The rows of a group lie close to one hidden flat surface of 10 dimensions, which passes through zero. Surfaces can cross.
In the rows, zero is written as 100.
Some rows, each with its group after it:
75  110  89  110  77  105  103  100  74  93  86  127  104  116  97  93  94  98  121  79  98  83  91 -> J_682
110  88  111  97  106  99  107  62  96  81  105  92  110  101  107  95  94  92  94  102  106  86  102 -> J_417
110  97  120  82  104  114  114  103  114  123  126  96  86  108  78  75  90  121  87  114  98  125  105 -> J_417
92  93  73  110  103  74  67  89  92  96  82  76  96  108  106  86  94  107  91  112  116  116  99 -> J_682
121  109  97  121  123  110  106  119  112  84  110  58  87  85  91  97  99  104  84  96  119  95  86 -> J_682
106  98  90  97  87  102  86  112  91  94  96  107  108  104  108  109  87  88  106  97  100  106  87 -> J_364
115  97  105  80  86  110  114  108  92  101  127  112  109  114  109  82  91  90  114  92  93  102  91 -> J_682
103  91  96  113  118  96  99  103  98  110  97  124  103  84  113  107  84  120  84  104  104  88  89 -> J_364
121  94  105  80  97  100  105  100  78  91  108  111  130  107  98  92  82  96  104  98  93  81  90 -> J_682
103  88  109  105  107  108  120  107  97  93  105  112  116  84  84  123  130  87  114  104  124  98  99 -> J_364
103  96  120  74  99  102  101  114  112  116  96  103  121  97  63  114  125  104  103  88  92  103  112 -> J_417
92  114  113  69  103  81  94  80  89  90  101  92  133  106  96  85  105  114  90  97  69  70  121 -> J_417
96  117  102  107  109  102  98  133  104  100  96  110  91  100  100  132  105  96  90  112  93  107  106 -> J_154
88  102  100  98  99  104  94  107  97  112  97  104  92  97  74  84  88  120  96  121  106  127  104 -> J_682
106  87  101  89  109  92  90  77  96  97  97  80  112  88  85  83  92  111  92  124  110  109  108 -> J_682
102  113  103  103  116  95  120  97  95  85  115  80  119  83  103  87  115  111  98  84  102  60  98 -> J_682
91  110  114  110  118  102  95  89  99  59  108  101  107  105  108  121  106  92  73  96  110  98  97 -> J_54
98  95  113  93  89  122  90  74  101  81  83  85  100  92  67  101  89  90  102  111  107  112  106 -> J_364
101  86  128  87  116  101  104  76  106  98  116  138  110  94  123  118  87  103  75  116  89  102  110 -> J_54
73  83  104  107  92  102  98  72  102  98  92  104  92  111  83  92  118  104  104  87  126  124  101 -> J_154
99  115  89  98  77  105  110  106  91  85  110  88  88  124  121  93  104  71  124  93  92  101  97 -> J_364
100  95  99  107  109  104  116  103  103  116  118  116  100  79  112  87  96  118  101  114  109  97  94 -> J_54
88  121  91  105  100  109  118  124  100  94  124  95  104  75  109  92  116  104  117  102  104  93  96 -> J_154
118  84  110  101  111  105  115  80  90  96  103  124  117  82  112  112  88  92  100  119  104  79  101 -> J_54
112  91  99  83  96  98  81  98  105  104  107  93  112  91  105  87  80  108  96  101  94  107  94 -> J_154
93  105  93  84  85  99  107  127  81  109  116  130  120  106  111  96  104  96  122  100  95  102  92 -> J_364
72  110  103  101  96  116  108  88  92  102  115  105  89  84  83  70  90  122  105  136  107  118  108 -> J_417
104  94  94  95  101  96  101  111  95  110  98  84  109  102  68  70  107  123  104  84  117  102  87 -> J_364
103  99  120  89  106  118  86  117  111  92  109  115  109  93  89  123  91  98  81  106  100  122  97 -> J_154
85  97  97  86  72  107  88  91  87  106  78  114  112  87  81  104  97  92  128  122  93  110  114 -> J_682
97  113  76  112  124  77  97  147  95  121  113  102  103  88  108  92  105  132  89  105  105  95  92 -> J_54
125  92  95  94  103  86  107  119  82  120  97  111  103  131  91  91  82  104  97  90  97  90  88 -> J_417
126  85  118  74  107  79  109  71  106  113  105  96  112  121  106  91  99  101  88  93  77  79  113 -> J_154
116  85  96  71  98  66  94  83  105  121  111  80  102  126  121  83  111  93  102  104  84  111  118 -> J_682
92  103  87  108  97  104  98  100  108  98  112  83  90  86  112  85  109  104  108  95  113  109  93 -> J_154
100  103  103  108  108  107  106  116  105  87  107  88  90  107  88  112  112  88  96  106  115  118  98 -> J_364
97  105  102  113  98  124  126  109  87  79  117  113  91  97  98  109  101  78  114  115  121  110  90 -> J_364
100  113  88  100  87  106  126  111  87  91  114  78  104  103  95  85  122  81  136  99  109  91  100 -> J_54
74  120  109  108  110  110  85  103  102  62  108  89  100  105  84  105  108  111  75  83  113  117  94 -> J_54
80  127  94  104  110  83  100  117  100  90  96  79  103  101  96  115  134  99  95  107  93  96  120 -> J_54
134  104  123  99  99  122  140  102  99  97  106  102  88  117  99  114  89  69  105  102  86  76  101 -> J_154
94  113  92  106  96  118  85  115  121  95  107  67  85  74  96  88  99  112  100  97  107  118  89 -> J_154
105  76  100  80  76  117  88  109  111  114  104  97  117  84  76  90  111  102  127  84  116  127  85 -> J_364
78  118  86  120  105  82  105  91  120  103  102  68  70  96  132  94  126  105  99  95  91  91  117 -> J_417
107  116  92  122  116  85  95  115  106  96  73  73  80  113  97  122  103  94  83  96  90  83  107 -> J_154
82  101  112  78  97  107  94  92  98  97  139  127  103  97  123  87  88  105  93  135  90  132  109 -> J_417
96  105  112  90  82  119  108  103  109  136  98  135  91  82  101  95  76  118  109  109  69  96  108 -> J_417
99  107  95  105  83  107  105  74  91  92  91  99  101  93  119  83  79  100  112  87  84  61  94 -> J_417
133  74  113  91  110  101  82  104  128  112  90  73  99  104  72  110  102  102  82  74  111  116  91 -> J_54
110  106  93  98  109  86  87  117  77  71  83  95  127  110  89  130  100  81  93  100  101  85  98 -> J_54
103  97  116  66  86  109  95  100  105  96  125  112  123  106  109  100  102  88  108  89  81  108  98 -> J_417
117  77  116  87  108  95  104  88  120  111  106  90  105  100  97  108  117  94  95  89  103  103  106 -> J_364
88  100  100  111  113  100  105  73  119  101  102  57  81  78  83  71  118  120  95  110  122  109  111 -> J_682
95  109  89  101  94  101  116  104  83  99  97  99  110  86  93  92  108  98  120  115  105  84  104 -> J_54
106  114  107  89  112  85  92  122  109  110  97  96  99  114  101  117  104  104  79  102  74  99  113 -> J_154

New rows. What belongs after each?
94  111  90  107  115  83  73  133  109  104  102  97  94  113  105  103  93  124  71  82  100  116  86 -> J_54
107  105  97  98  121  91  112  134  105  115  129  93  106  89  93  88  121  122  96  99  110  105  94 -> J_54
115  80  109  95  93  99  97  80  105  114  85  107  82  127  99  107  81  85  93  104  90  110  107 -> J_154
111  106  72  112  97  80  103  116  90  111  72  81  97  95  104  110  113  82  122  115  94  76  109 -> J_54
103  107  124  84  99  110  89  115  93  89  88  111  111  123  59  116  86  99  80  94  87  107  104 -> J_154
110  91  86  108  93  90  77  92  99  114  68  103  90  107  100  95  71  108  90  90  95  94  91 -> J_54
98  98  100  90  108  88  98  111  82  106  94  122  130  94  82  102  100  117  98  106  102  90  99 -> J_364
130  93  117  78  92  108  122  84  94  102  116  101  111  114  99  81  86  87  110  92  85  80  98 -> J_154
106  88  121  116  105  133  114  90  110  86  102  123  89  91  95  117  87  94  90  90  116  101  85 -> J_682
109  91  102  103  115  102  89  117  98  92  95  110  110  93  90  128  102  94  88  106  116  112  94 -> J_364
90  97  108  73  78  107  104  96  84  113  111  124  125  93  81  78  98  111  123  108  92  105  102 -> J_364
103  119  106  108  107  112  112  122  92  88  89  96  112  80  73  109  97  106  102  100  97  71  101 -> J_682
124  95  96  91  82  102  106  104  98  102  94  89  91  120  104  101  92  70  119  90  92  101  93 -> J_682
108  99  112  77  102  96  117  101  84  91  108  100  135  101  76  96  115  96  107  100  100  87  105 -> J_54
110  97  103  95  88  121  86  109  105  80  104  98  107  93  104  109  87  86  102  86  106  112  82 -> J_417
82  124  88  105  92  99  87  118  76  69  94  102  109  113  98  110  99  86  103  103  100  100  93 -> J_54
92  117  98  103  108  87  88  110  107  79  88  67  99  119  89  118  124  88  87  82  99  99  108 -> J_54
115  84  107  103  104  110  102  101  98  94  97  103  103  100  83  111  94  92  98  101  117  109  91 -> J_417
109  94  99  103  91  98  89  95  90  101  75  107  84  134  88  108  78  87  95  96  98  107  98 -> J_154
114  89  111  80  88  99  93  88  115  111  110  117  101  109  136  112  88  84  98  97  71  106  106 -> J_364
120  79  102  83  96  84  65  83  115  105  72  75  111  106  96  110  92  95  87  80  89  99  104 -> J_364
81  122  92  99  78  113  113  118  83  89  116  114  98  109  112  93  104  83  130  110  96  105  100 -> J_364
121  93  84  104  106  85  106  111  76  105  101  107  115  107  105  79  81  109  103  92  108  75  80 -> J_54
113  98  98  108  109  100  104  99  98  84  105  91  112  86  110  107  99  95  95  96  109  83  90 -> J_154
110  94  96  103  116  89  75  113  95  117  98  121  103  97  104  91  58  136  67  104  94  104  85 -> J_364
98  113  115  102  104  110  109  96  121  89  115  78  67  116  106  112  111  78  86  112  95  125  116 -> J_364
97  110  84  102  80  101  88  97  111  109  102  69  75  114  111  63  86  108  107  79  92  106  90 -> J_364
127  71  105  83  96  91  100  65  104  110  111  101  106  110  122  82  85  93  101  93  96  96  97 -> J_154
90  104  93  103  91  110  97  86  94  98  87  89  104  75  84  83  91  112  112  113  104  92  102 -> J_154
87  98  114  93  89  111  83  75  106  89  73  104  98  98  89  123  96  88  98  107  91  105  116 -> J_54
109  115  107  105  87  130  95  109  119  111  88  84  79  83  85  86  66  120  95  85  82  89  89 -> J_417
132  76  101  88  105  97  97  122  119  135  102  85  100  98  77  85  100  116  100  81  107  113  90 -> J_54
120  106  120  88  103  119  105  99  108  82  103  75  105  97  76  97  91  98  90  86  95  91  96 -> J_154
103  98  101  86  67  112  96  84  93  84  80  87  104  117  81  100  97  69  124  91  93  102  102 -> J_54
92  88  102  108  123  80  83  68  83  85  81  117  122  93  102  108  91  118  70  100  111  82  101 -> J_682
79  132  78  120  111  75  105  125  85  91  88  91  96  107  109  113  128  97  102  105  93  78  112 -> J_364
94  96  99  105  104  104  78  112  116  116  102  123  91  80  122  112  79  118  84  113  91  119  95 -> J_364
107  94  106  72  95  90  85  129  104  132  106  124  112  107  102  112  96  104  99  112  77  121  110 -> J_54
88  112  101  81  96  92  95  85  75  88  116  114  119  105  115  76  83  110  95  118  85  94  106 -> J_417
109  92  104  89  112  101  89  108  101  82  129  93  102  113  104  100  93  95  81  110  114  138  91 -> J_417
98  98  113  103  102  99  101  86  95  95  75  104  90  130  69  113  101  91  89  90  99  101  110 -> J_154
111  100  85  95  105  100  67  126  107  92  114  92  116  82  124  103  81  111  86  98  104  114  79 -> J_154
118  75  86  92  92  83  75  71  84  95  85  94  112  116  107  76  72  102  98  85  107  97  85 -> J_154
91  109  104  81  90  87  110  95  92  117  83  95  114  101  74  92  115  105  115  111  77  80  126 -> J_682
105  110  86  112  122  92  85  121  107  89  104  76  100  80  109  110  106  108  81  107  107  103  96 -> J_682
113  98  82  102  97  101  91  125  74  89  101  107  114  112  87  88  77  103  103  90  118  104  70 -> J_364
131  70  111  80  94  90  114  67  99  130  79  107  113  96  94  101  98  93  116  112  81  74  121 -> J_54
105  93  94  108  109  106  89  106  119  94  117  87  88  91  121  105  98  95  89  106  114  126  88 -> J_682
99  98  105  93  110  103  91  119  87  94  123  127  119  106  98  88  77  123  79  92  109  109  77 -> J_54
87  105  106  121  117  96  109  63  106  87  80  81  95  80  89  105  117  111  85  102  107  74  116 -> J_54
116  98  95  92  92  106  107  130  110  104  118  90  93  106  103  106  113  80  119  101  106  123  92 -> J_54
104  91  111  92  101  108  76  101  123  100  99  89  88  104  91  109  92  102  78  96  100  131  99 -> J_154
112  102  120  81  92  106  110  94  121  123  97  86  99  102  81  92  100  113  99  77  73  79  108 -> J_417
94  94  96  104  87  118  74  94  89  93  68  104  109  85  61  97  77  112  102  100  113  106  91 -> J_54
80  114  110  91  79  129  87  84  101  78  90  92  118  67  77  95  100  105  114  95  97  94  102 -> J_417
106  81  116  99  112  93  101  69  125  121  99  101  87  105  112  91  93  117  78  87  91  96  106 -> J_54
109  87  101  107  94  106  115  74  95  107  97  115  95  86  116  97  85  91  112  116  101  87  99 -> J_54
107  96  90  103  78  120  88  109  88  85  89  110  98  102  104  108  73  75  116  109  106  114  82 -> J_54
106  103  96  102  94  92  126  89  94  119  114  97  84  122  114  63  93  108  112  94  91  86  100 -> J_417
123  97  98  112  109  103  95  107  101  101  86  88  89  106  88  100  74  104  84  94  101  91  85 -> J_417
110  83  121  90  118  90  85  84  113  108  93  127  109  100  110  128  85  110  67  108  85  101  110 -> J_54
109  122  91  104  113  84  95  131  102  107  99  90  98  100  115  113  99  103  92  107  80  85  106 -> J_154
127  88  95  101  110  78  107  109  80  118  79  120  114  122  91  106  85  102  96  94  94  72  93 -> J_417
90  104  92  86  105  90  97  106  107  110  131  89  101  96  113  74  111  118  99  111  98  121  105 -> J_682
74  104  95  102  96  108  103  83  99  96  118  91  98  82  96  65  110  122  106  106  118  114  100 -> J_682
131  90  115  77  103  103  94  106  112  105  117  104  113  104  113  105  82  98  86  100  82  102  98 -> J_154
86  91  98  102  93  105  80  73  88  83  76  93  115  85  67  87  95  114  99  97  122  101  95 -> J_154
115  80  116  77  96  117  94  122  120  124  117  117  100  88  92  114  96  97  104  115  99  138  101 -> J_54
103  107  97  95  96  97  94  104  83  80  88  83  110  117  75  99  101  88  101  99  105  100  101 -> J_364
95  102  97  93  87  109  95  113  94  102  105  106  105  106  90  88  92  105  108  97  105  115  90 -> J_54
111  109  93  88  102  94  97  135  95  97  125  105  116  102  123  101  96  97  100  99  90  104  89 -> J_682
115  96  110  91  111  85  107  80  95  89  91  87  120  113  86  102  110  94  91  86  97  74  109 -> J_54
89  111  108  95  116  100  124  115  98  103  131  101  113  86  97  90  126  113  104  112  105  100  108 -> J_54
85  106  93  86  104  66  89  106  98  125  106  101  97  124  105  83  109  121  90  109  81  112  117 -> J_682
94  106  95  87  80  102  88  111  94  104  95  111  101  111  101  107  96  87  113  108  83  113  105 -> J_54
134  104  98  99  98  97  109  109  90  102  92  90  93  127  107  100  75  84  99  95  82  78  94 -> J_154
90  94  91  78  76  96  82  124  101  112  96  122  127  87  108  119  118  86  129  97  92  115  102 -> J_364
87  109  103  109  98  109  103  96  121  99  105  68  81  96  82  83  118  114  101  79  114  115  99 -> J_54
92  96  91  112  106  92  94  127  93  95  106  126  99  113  118  123  104  90  94  98  110  117  88 -> J_154
111  92  86  104  107  81  76  98  102  112  74  100  93  94  118  114  79  103  86  120  93  98  107 -> J_154
110  85  119  88  110  96  106  78  80  106  93  124  115  118  71  90  74  116  83  108  99  92  104 -> J_682
118  102  103  95  86  121  115  115  115  120  124  90  76  116  103  74  86  100  113  77  92  110  84 -> J_417
92  113  87  120  115  83  93  100  101  99  84  96  89  94  116  107  99  112  84  101  93  80  104 -> J_364
99  97  100  99  98  114  121  94  93  89  125  109  117  70  112  89  109  100  118  101  113  89  91 -> J_154
